The rows are grouped in 4 different ways at once. Each group adds its own fixed numbers to the row, and there is some noise. The rows also spread widely along 17 directions, which tell nothing about the answers.
In the rows, 128 means zero.
Some rows, each with its group in each grouping after it:
[105  72 161 181 136 117 123 101 103 174  80 130  86 123 136 109 112 104
  84 135  89 100  98  92  87 145 175  71  97 177  76 132  95 205 153 152
  92 142 129 114  91  63  99]  q_288 q_113 q_740 guse
[ 83 136 128 136  60 109 131 113 136 114 142 149 134  82 157 122 108 122
 120 153 163 112 152  91 122 132 116 148 140 134 119 153 131  90 178  59
  95  89 161 118  88 161 104]  q_951 q_40 q_116 guzar
[137 152 112  95 109  84 117 147 150 103 154 152 111  78  90 102 132 114
  88 125 157 120 146 119 116 143 170  87  76  75 178 163 137 144  99  88
 125 129 102 167 162 186 117]  q_171 q_671 q_116 guzar
[ 92  71 132 150  90 116 130 162 150 152 142 108 128  93 167 115  78 120
  89 119 138 137  67 114  79 140 144 114  76 136 191  77 105 153 106 155
  99 139 117 111 142 103 127]  q_288 q_434 q_122 dutu
[102 157 129  99 175 130 139 119 165 108 160 129 145 146 107 117 144 158
 217 124 181 132  90 117 129 108  97 165 155 134 118 114 182  96 139 134
 155 131 130  89 100 129 143]  q_951 q_671 q_435 gakig
[121 102 136 144  92 105 162 123 143 118 105 197 150 120 128 108 130 131
 126 114 119  97 134 107 112 143 123 169 139 138  39 163 145 125 118  70
 130 142 143 108 119 146 118]  q_944 q_339 q_122 zili
[139 169  80  95 124 193 113 178  98 134 114  95 143 136 136 107 109 138
  89 122 131 115 139 184 134 153 135 120 150  91 143 125 153 162 135 170
 149 175 114 133 153 103 163]  q_944 q_82 q_740 dutu
[115 140  91 144 129 100 139 144 124 126 125  56 116 151 131 163 153 122
  73 156 122 140 115 143 161 122 110  75 132 122 169 103  84 133 108 134
 121 118  85 155 125 119 120]  q_171 q_434 q_435 gakig
[122 147 122 109  60 120 159 143  98 111 154  82 103 153 114 135 143 101
  54 124 129 149 105 149 102 137 133 119 160 115 150 100  89 128 144 151
  52 114  56 144 128 194 104]  q_951 q_40 q_740 guse
[140 129 156 174 135 136 100  91 108 130  89 110  71 153 134  86 110 105
 166  67  75 152  97  92 128  94 175 143 116 156 130 111 147 146 101 164
  61 130 135 119 112 143  96]  q_951 q_339 q_740 zili
[ 94 102 122 163  95 131 190 178 155 127 129  86 167 173 142 156 102  88
 120 125 100 135  81 153  93 159 106 114 154 155 116 118 136  89 170 130
 133 173 122  72 134 132 147]  q_944 q_113 q_116 gakig
[145 154 127 116 133 165 123 126 101 142 152 159 155  96 111 143 116 151
  97 133 165 139 170 143 149 152  92 172 150 106 107 148 111 102 138 119
 119  96 164 156 117 128 122]  q_288 q_82 q_122 zili
[ 98 163  94  88 151 112  99  77 112 125  91 117  63 141 114  98 153 145
 133 166 138  96 120  84 158  99 140  84 144 139 122 154 134 178 115 100
 120 102 139 142  56  94 140]  q_288 q_113 q_435 guzar
[104 131 154 138  86 101 163 114 121 133 111 174 112 154 114 104 137 135
 138 121 121 106 113 130 105 163 154 167 118 149 116 164 141 106  90  65
 131 126 181 114 105 180 180]  q_944 q_339 q_435 guzar
[120 130  53 115  73  46 123 135 147 102 146 135 146 115 153 146 144 121
 116 148 148 122 140 119 149 129 109 123  90  90 192 124  96 112 108  82
 141  75 102 164 153 151 106]  q_288 q_434 q_435 zili
[133 148 141 140 173 130 145 137 151  93 146 113 175 149  84 138 146 125
 168 103 113 174 140 125 144 156 106 133 118 138 115  93 107  79 150 184
 126 165  83 180 146 189 108]  q_944 q_671 q_122 dutu
[118 137 125 128 143 136 141 115 137 116 129 108 130 145 122 129 139 146
 129 115 132 151 110 114 151 101  97 155 162 147  96 100 116 118 106 136
  88 120 100 134  97 147  96]  q_944 q_40 q_435 zili
[138 109 119  90 117 155 156 184 162 114 189  71 157 147 125 147 106 131
  86  98 154 189  95 161 120 100  77 149 192 100 148  89 124  84 115 145
  95 122  45 105 151 180 111]  q_171 q_113 q_435 guse
[125  87 131 127  77 102 136 110 147 110  87 151 116 152 155 113 117  84
 180 136  58 115 112  99 120 117 144 113 120 146 140 138 140 110 129 113
 142 152 145 119 136 141 169]  q_944 q_434 q_122 guzar
[107 125 160 125 134 115 154 108 131 112  79 160 137 141 157 106 168 137
 175 143 103 111 140 127 124 141 158 112 100 141 153  90 142 119 101 167
 154 188 127 147 150 131 169]  q_944 q_82 q_740 guse
[103 179 107 184 153 111 127 141 151 108 107 141 161 131 131  98 123 144
 186  76 143 104 132 118 135 148 143 172 101 139  87 141 204 120 134  97
 161 154 161  87 131 135 104]  q_944 q_339 q_740 zili
[137  87 175 122  89 117 105  72 109 137  84 160  83 160 141  66 153 123
 188 138  78 128 142 122 114 134 174 108 152 166 110 133 128  91 164 131
 137 112 109 126  97 198 163]  q_171 q_113 q_435 dutu
[145 126 123 159 116 103 112 127 125 124 141 119 167 125 158 166 153 107
 140 169 141 129 191 169 137 149 101  84 134 109 154 122 127  51 221 124
 193  94 108 107 157 142 122]  q_171 q_40 q_122 guse
[ 88 122 123 145 114  89 149 152 175 104 146 101 147 146 134 122 136 135
 167 133 136 137  93 133 103 153 129 109 104 150 164  89 140  88 130 122
 157 152 101 111 137 163 155]  q_951 q_671 q_116 dutu
[136 163 122 133  95 134  86 104 124 115  94  99  64 121 139 100 115  89
 150 122  90 129 155 122 162 100 170  92 129 113 196 163 166 100 120  78
 135 106 163 122 135 176 168]  q_951 q_434 q_122 gakig
[100 142 127 139 118 124 132 107  93 127  58 117  96 120 192  89 160 175
 125 129 135  94 132 123 141  96 150 126 141 128 150  70 158 151  55 147
 105 128 119 110 125 111 132]  q_288 q_671 q_435 guse
[134 132  93  96 174 180 106 153 115 152 131 100 145 122 153 138 108 145
 109 156 155 124 124 165 137 128 100 104 139 100 166 114 128 157 130 177
 160 146 138 123 128  46 161]  q_944 q_671 q_435 guse
[134 171  90 127 177 144  90 149 112 144 152  97 157  93 132 133 123 177
 100 120 175 162 135 148 167 136 102 138  91 108 202  96  91 141  60 152
 129 114 122 184 142 121 121]  q_944 q_40 q_435 gakig
[121 101 129  68  76 122 128 170 147 125 185 125 122 150  99  98 119 108
 109 143 151 137  63 155  58 171 145  97 133 121 155 116 126 133 169 160
 137 140  62 111 133 168 166]  q_288 q_82 q_116 guzar
[154 152  65 110 121  65 127 134 125  99 152 131 157 166  96 152 165  92
 152 145 115 139 126 145 135 169 113 101  90 106 177 124  89 114 160 157
 165 118  90 185 158 147 126]  q_944 q_434 q_122 zili
[120  94 125 162 104 104 155 156 125 153 150 133 162 160 137 146 131 153
 111 137 141 133  97 176  88 175 101 148 129 151 120 110 104  94 114  98
 158 111 134  91 126 134 169]  q_944 q_339 q_116 dutu
[130  71 114 152 149 119 144 127 144 136 120 136 155 158 109 138 126 138
 125 126  99 125  95 102 124 132  89 140 157 167   4 133  87 156 136 125
 129 135  93 124  91  98  95]  q_944 q_671 q_435 dutu
[140  69 165  91 114 108 169 125 123 156 150 181 128 136 125 132 143 108
 128 160 135 119  83 152  65 156 144 113  89 115 190 105 102 143 102 188
 138 151 127 127 154  88 172]  q_951 q_82 q_435 guse
[174  78 136 130 106 133 131 121 110 153 110 169 139 130 138 142 103  87
 121 139  73 132 150 139 122 153 136 121 100 108 156 164  79 125 113 146
 133 148 156 167 155 111 153]  q_171 q_339 q_435 guse
[167 158  95  52 122 164  96 110 117 111 141 128  91 121 131 124  93  66
 154 139 127 143 129 122 135  92 136 102 137  63 218 146 151 129 170 178
  88 121 151 138 129 111 135]  q_944 q_671 q_116 zili
[ 87 151 131 126  96 171 153 140  87 137  95 137 145 138 148  86 121 168
 136 129 142  92 109 142  98 170 128 179 175 157  78 111 155 136 152 153
 128 160 157 100  91 115 171]  q_288 q_671 q_122 guse
[150  87 120 132 103  96 167 142 111 138 148 148 158 131 122 168 153 128
  64 150 135 130 115 144 111 140  92 125 144 111  98 110  72 138 108 144
 117 114  76 141 145 111  99]  q_171 q_82 q_122 gakig
[139  90 174 151 118 170 107 160 175 137 151 141 161 121  96  89  82 143
 144  77 103 171 123 142 114 173 132 169 139 165  65 146 139  78 134  97
 161 151 117 120 143 216 154]  q_288 q_82 q_122 zili
[120 148 117 121 127 146  97 134 121 121 120  88  88 114 160  87 134 165
  95 101 166 134 116 130 136  69 143 128 165 109 127  78 177 150  90 126
  91  96  74  80 125 144  95]  q_944 q_82 q_740 dutu
[154  91 151 136 145 102 125  72 118 122  87 135  84 138 160 138 161 101
 152 143  90 131 127  96 145  55 128  81 132 117 155  97 129 133  87 164
  93 117 107 116 135  88 109]  q_951 q_339 q_122 gakig
[157 161 137 107 219 192 138 136 110 151 124 125 137 138  85 124 114 143
 132  91 132 147 117 148 139 124 120 151 133 116 132 132 148 154  71 180
 119 166 158 132 134  88 143]  q_944 q_113 q_435 guse
[168  81 118 143 148 108 128 123 139 153 132 164 162 147 116 166 129 118
 154 156  91 127 133 151 132 149  97 115 122 138 100 164  98 102 139 100
 194 122 163 127 134  85 163]  q_171 q_434 q_116 zili

New rows. What belongs after each?
[126 176 103 140 124 159 100 115  82 135  72  67  82 154 151  98 136 142
 113 119 102 128 122 146 166 109 150 109 152 138 166 105 136 149  78 146
 107 131 122 132 114 137 148]  q_944 q_40 q_435 gakig
[135 167 145 138 163 110 155 105 122 116 153 136 138 158 101 160 160 131
 163 111 155 151 145 136 135 114  99 163 158 126 105 127 151  65 152 105
 120  78 141  99 117 170 108]  q_944 q_113 q_740 guse
[118  76 143 115 126 134 125 123 135 137 102 151 133 152 143  87 146 156
 163 145 104  92  91 125  97 124 126 119 160 169  44 118 149 164 140 137
 166 168  95  86 104  90 162]  q_951 q_40 q_740 guzar
[ 77 155  77 150  60 119 118 123  97 112  55  90 103 134 189  79 129 161
 105 126 111  99 107 100 146 123 148 137 148 157 123  82 136 168  85 131
  93 136 111 133  99 116 117]  q_288 q_82 q_122 zili
[153  79 110 170 183 135  88 131 151 139 109  79 126 115 160 152  96 111
 101 112  81 159 122  97 162  69 109  83 115 134 116 107  96 167  95 143
 111 126  96 132 143  67  77]  q_944 q_434 q_740 guse
[160 152  94 135 136 156 106 141 110 129 125 124 165 133 114 154  98  90
 138 148  94 136 180 156 148 184 115 105 119 113 138 179 100 100 195 130
 173 143 169 170 141 127 156]  q_944 q_671 q_116 guse
[119  81 118 102 112 121 133 112 117 141 124 170 139 111 171 120 119 157
 138 140 144 112  89  96 105  99 103 166 144 128  97 103 106 167 102 148
  97 118 127 123 104  73 121]  q_288 q_671 q_740 gakig
[167  87  95  69  83 133 109 122 149 122 113 155 118 132 139 122 107  88
 148 152  80 118 152 131 146 109 124 101 138  88 154 174 120 112 133 101
 161 125 130 142 153 131 177]  q_288 q_434 q_435 dutu
[106 117 149 143 157 144 158 135 140 148 101 139 139 131 113 130 128 167
 110 141 119 112 114 136 128 153 122 132 124 159  92 136 126 141  60  99
 169 171 165 119 121  87 189]  q_288 q_82 q_122 guse
[149 142 112  96  97 133 157 153  68 146 129 123 102 171  86 109 132  99
  79 115 116 117  74 160  71 169 159 107 133 113 147 122 119 178 125 195
  80 145 100 127 135 122 140]  q_288 q_113 q_116 guzar
[116  93 165 126  73 130 168 112 149 129 101 167 110 118 129 136 117  78
 105 161  87  99 165 122 124 144 149 103 132 124 112 192 126  98 143  66
 140 151 170 125 128 147 165]  q_951 q_82 q_435 guse
[112 150  94  96 122 168 129 158 135 113 128  67 125 131 137 126  90  88
 109 131 112 149  91 119 139 116 122  95 135 112 190 107 115 151 142 190
  81 173 112 154 127 106 132]  q_944 q_434 q_116 gakig
[106 148  71 128 141 134 116 135 113 117 111  91 152 145 160 115 121 139
 151 121 132 127  86 106 128 119 113 135 123 140 132  67 119 180 143 214
 100 161  87 139 112  66  87]  q_944 q_40 q_740 dutu
[186 133  60 122  77 124  76 126  54 139  94 113 100 152 155 103 121 102
 121 125  92 117 125 156 119 131 154 104 139  91 167 119 122 164 145 184
 125 101  96 133 150 106 124]  q_171 q_671 q_122 dutu
[137 157  88 139 162 129  86 104 161  94 116 104 129 139 144 122 117 100
 198 111 137 123 158  87 175  68 102 121 164 108  94 151 194 102 191 115
 143  96 114  75 114 109  67]  q_288 q_339 q_435 guse
[173 105 138  73 136 125 103 119 144 118 137 170 105  96 110  88 132 121
 136 104 128 138 124 116 122  92 148 118 113  88 153 120 147 148  83 151
 114 124  87 141 168 148 120]  q_288 q_434 q_122 zili
[162 127 140 124 156 190  41 124 105 162 129 101 111  81 152 117  88 119
 116 154 118 154 177 154 153 129 140  65 106 110 218 141 117 115 143 148
 145 120 162 156 140 111 167]  q_951 q_40 q_116 guzar
[104 163  96 101 110  99 147  90 144  93 105 122  91 130 131 139 132  76
 143 145 125 112 147  77 161  89 132  95 131  99 166 153 150 116 156 115
  85 115 145 135 106 122  93]  q_288 q_113 q_435 zili
[ 78 132 128  89  87 159 123 126 159 120 126 147 116  68 140  99  84 146
  89 152 153 119 139  89 142 129 131 138 136 128 127 162 123 135 112  69
  97 139 171 157  86 136 150]  q_288 q_82 q_116 zili
[156 175 132  94 171 158 151 114 128 102 105 154 142 111 105 129 145 120
 162 113 117 128 191 127 169 107 119 126 136  81 146 146 170  99 103 144
 125 167 148 155 164 133 134]  q_951 q_113 q_122 dutu
[136  88 128 169 153 131 137 142 161 137  79 113 146 168 125 126 130 144
 151 109  53 129 117 140 158 131 117 122 133 171  73 128 123 121  68 104
 178 171 123 123 144 123 166]  q_288 q_434 q_435 zili
[152 151  95 114  97 108 162 113 106 113  92 135 112 190 104 120 173 130
 142 123 101  95 121 148 134 117 125 140 185 123  70 145 156 127 111 107
 139 126  98  95 121 143 135]  q_171 q_40 q_435 dutu
[139 146  94 127 108  84 150 137 139 119 165 145 138 105 111 181 125  79
  89 134 154 117 151 127 132 130 112 120  99  72 156 160 120 114 161  94
 111  86 145 131 153 120  85]  q_288 q_434 q_740 zili
[137 171 106 113 204 133  68 105 159 101 133  97 114 119  88  95 140 163
 155 110 140 164 131  88 178  88 119 112 133 147 101 129 128 145  86 104
 131 115  84 163  96 160 102]  q_944 q_40 q_116 guse
[137 152  93 130 147  98  48  86 129 115 154 117 135 137 129 114 155 150
 212 157 153 151 145 111 160 118  97 117 147 155 116 133 118  84 191  99
 178  52 105 135  83 160 117]  q_951 q_40 q_116 gakig
[162  94  92  54  70 124 167 149 138  99 154 144 157 152 126 148 136  93
 108 136 110 141 122 138 128 111  79 141 179  79 121 115  92 112 144 168
  92 128  53 158 156 151 107]  q_288 q_434 q_435 zili
[113 103 108 117 113 152 142 154 137 146 138 105 124 123 131 128  72 111
  83 115 123 146  68 115 105 122 117 130 135 130 140 133 112 162 101 130
  90 146 137 115 113  98 136]  q_944 q_113 q_122 gakig
[131  87 143 102 126 142 143 159 137 153 175 150 166 123 140 143 126 150
 126 151 164 128 110 184  83 161 100 140 136 115 138 111 127 107 155 142
 168 135 130 102 142 109 178]  q_951 q_671 q_740 zili
[ 84 187 162 148 133 128 180 124 132 114  98 172 154 100  96 116 154 155
 128 139 147  82 179 124 140 177 141 145 120 143  79 173 163 101 124  69
 142 178 192 137 112 157 153]  q_171 q_40 q_116 guzar
[109 149 103 130 104 123  98 111 140  89  94  80 104 146 150  93 140 148
 144 124 107 137 147 106 174  94 126 123 186 146  93 126 139 104 130  87
 125 110  77 136  94 197 116]  q_171 q_671 q_435 guse
[110  83 155 136 145 151  97 136 135 153 133  88 133 144 161 115 125 195
 137 148 125 163  93 151 134 121  96 130 164 181 131  75 109  99  95 124
 162 117 116 112  99 128 195]  q_171 q_434 q_122 guzar
[151  99 134  70 110 171 134 151 141 125 123 127 127 163 121  96 126 139
 142 124  90 143  95 165 117 124 122 129 177 133 125 113 134 115  98 152
 139 166  95 126 141 155 203]  q_288 q_434 q_116 zili
[ 82 179 112 116  89 162 138 142  86 145 124 136 130 102 161  99  95 144
 109 121 187  92 128 139  97 156 143 171 144 114 145 135 174 140 170 125
 101 120 186  89 102 108 140]  q_288 q_113 q_740 guse
[126 118 155  92 126 171 146 124 124 125 152 103 110 149 117 132 104 103
 115 112 116 177  71 113 114 101 120 146 161 129 144  90  98 135 123 202
  41 146  98 148 108 141 117]  q_944 q_82 q_740 gakig
[150 148 129 125 132 121 122 108 127 102  92 146 144 160 132 103 186 162
 193 124 108 118 165 152 156 121 113 137 169 138  89 109 171  75 118 119
 183 130  95 112 147 176 154]  q_288 q_40 q_122 zili
[129 178  95 122 179 152  80  87 120 107  83 117 122 136 123 108 142 116
 189 154 106 107 190  97 195 123 125  87 133 125 109 165 141 135 192 153
 154 149 143 171  91  90 118]  q_951 q_339 q_435 dutu
[165 129 138 126 134 170 127 128 130 139 113 136 116 103 127 137  84  55
 141 115  90 124 166 132 142 118 151 101  99  78 193 167 152 115 149 159
 115 159 182 130 170 100 134]  q_951 q_434 q_435 dutu
[153 153 114 146 150 128 107 158 105 148 169  95 105 114  96 128 122 125
  63 101 177 144  98 162 103 134 140 106 121  97 149 118 137 153 117 132
 102  84  97  95 141 142  92]  q_944 q_671 q_116 gakig
[150 100 126 132  82 121  95 123  84 157 126 106  78 159 143 121 129 101
  92 151 108 129 116 171 103 143 151  83 144 123 163 131 110 122 157 127
 132  76 114 105 121 155 159]  q_944 q_671 q_435 guzar
[134 145 161 133 136 144 111 145 129 148 175 124 121 109  79 119 114 118
  97 116 155 145 134 161  98 177 156 115  99 125 145 159 122 117 162 111
 140 121 132 129 134 177 145]  q_951 q_40 q_740 guse
[129  49 161 152  70 120 137 130 111 149 127 135 140 115 189 141 130 119
  86 162 116 135 139 144  99 132 106 107 155 142 121  85  77  92 163 138
 104  90  93 111 131 138 121]  q_288 q_434 q_116 guse
[129  62 147 121 117 102 154 114 110 156 136 207 169 102 150 123 136 133
 135 150 150 106 104 108  76 147 109 145 125 132  85 115 103 153 157 171
 122 129 120 118 117  73 103]  q_171 q_113 q_122 gakig
[170  78 148 111  88 135 105 121 110 156 119 190 105 105 124  88 104 118
 113 104  90 122 124 131 100 137 166 144 111 118 111 157 111 158 102 119
 112 121 136 144 147 147 148]  q_288 q_434 q_740 zili
[128 162 146 118 147 165  90 154 150 120 145 117 116 109  81  67 128 148
 126 106 149 129 147 157 123 160 160 104 149 130  86 158 183 116 166  96
 165 144 102 112 124 201 147]  q_951 q_671 q_116 zili
[138 140 166 124 191 175 108 114 131 150 151 169 144  68  91 116 112 151
 112 119 168 137 156 119 136 139 117 145 120 127  86 153 132 137 142 128
 119 131 162 140 106 116 106]  q_944 q_40 q_122 zili
[149 182 132  96 166 173 111 148 125 126 159 122 133  98  97 116  98 127
 133 100 154 158 133 133 142 124 132 145 115  88 192 135 152 121 109 159
 100 139 158 154 144 138 133]  q_171 q_434 q_116 guzar
[ 65 123 132 141  99  99 186 112 141 104 114  79 122 178 152 150 155 129
 128 155 127 133  90 106 122 106  93 119 194 171  99  85 126  90 159 120
  98 123  96  86  74 133 123]  q_171 q_113 q_122 guse
[133 150 146  85 166 155 132 116 133 109 147 125 132 163  98 114 137 106
 208 124 130 142 107 121 121 125 122 131 146 121 144 110 159 107 184 215
 119 161 115 130 118 133 134]  q_951 q_671 q_435 guzar
[ 98 184 115 122 119  99 163  96 121  93  79 170 100 108 127  89 154 134
 139 106 152  75 131  76 136 104 156 150 117 106 110 133 192 166  86 119
  79 147 148 115 116 110  87]  q_288 q_339 q_122 zili
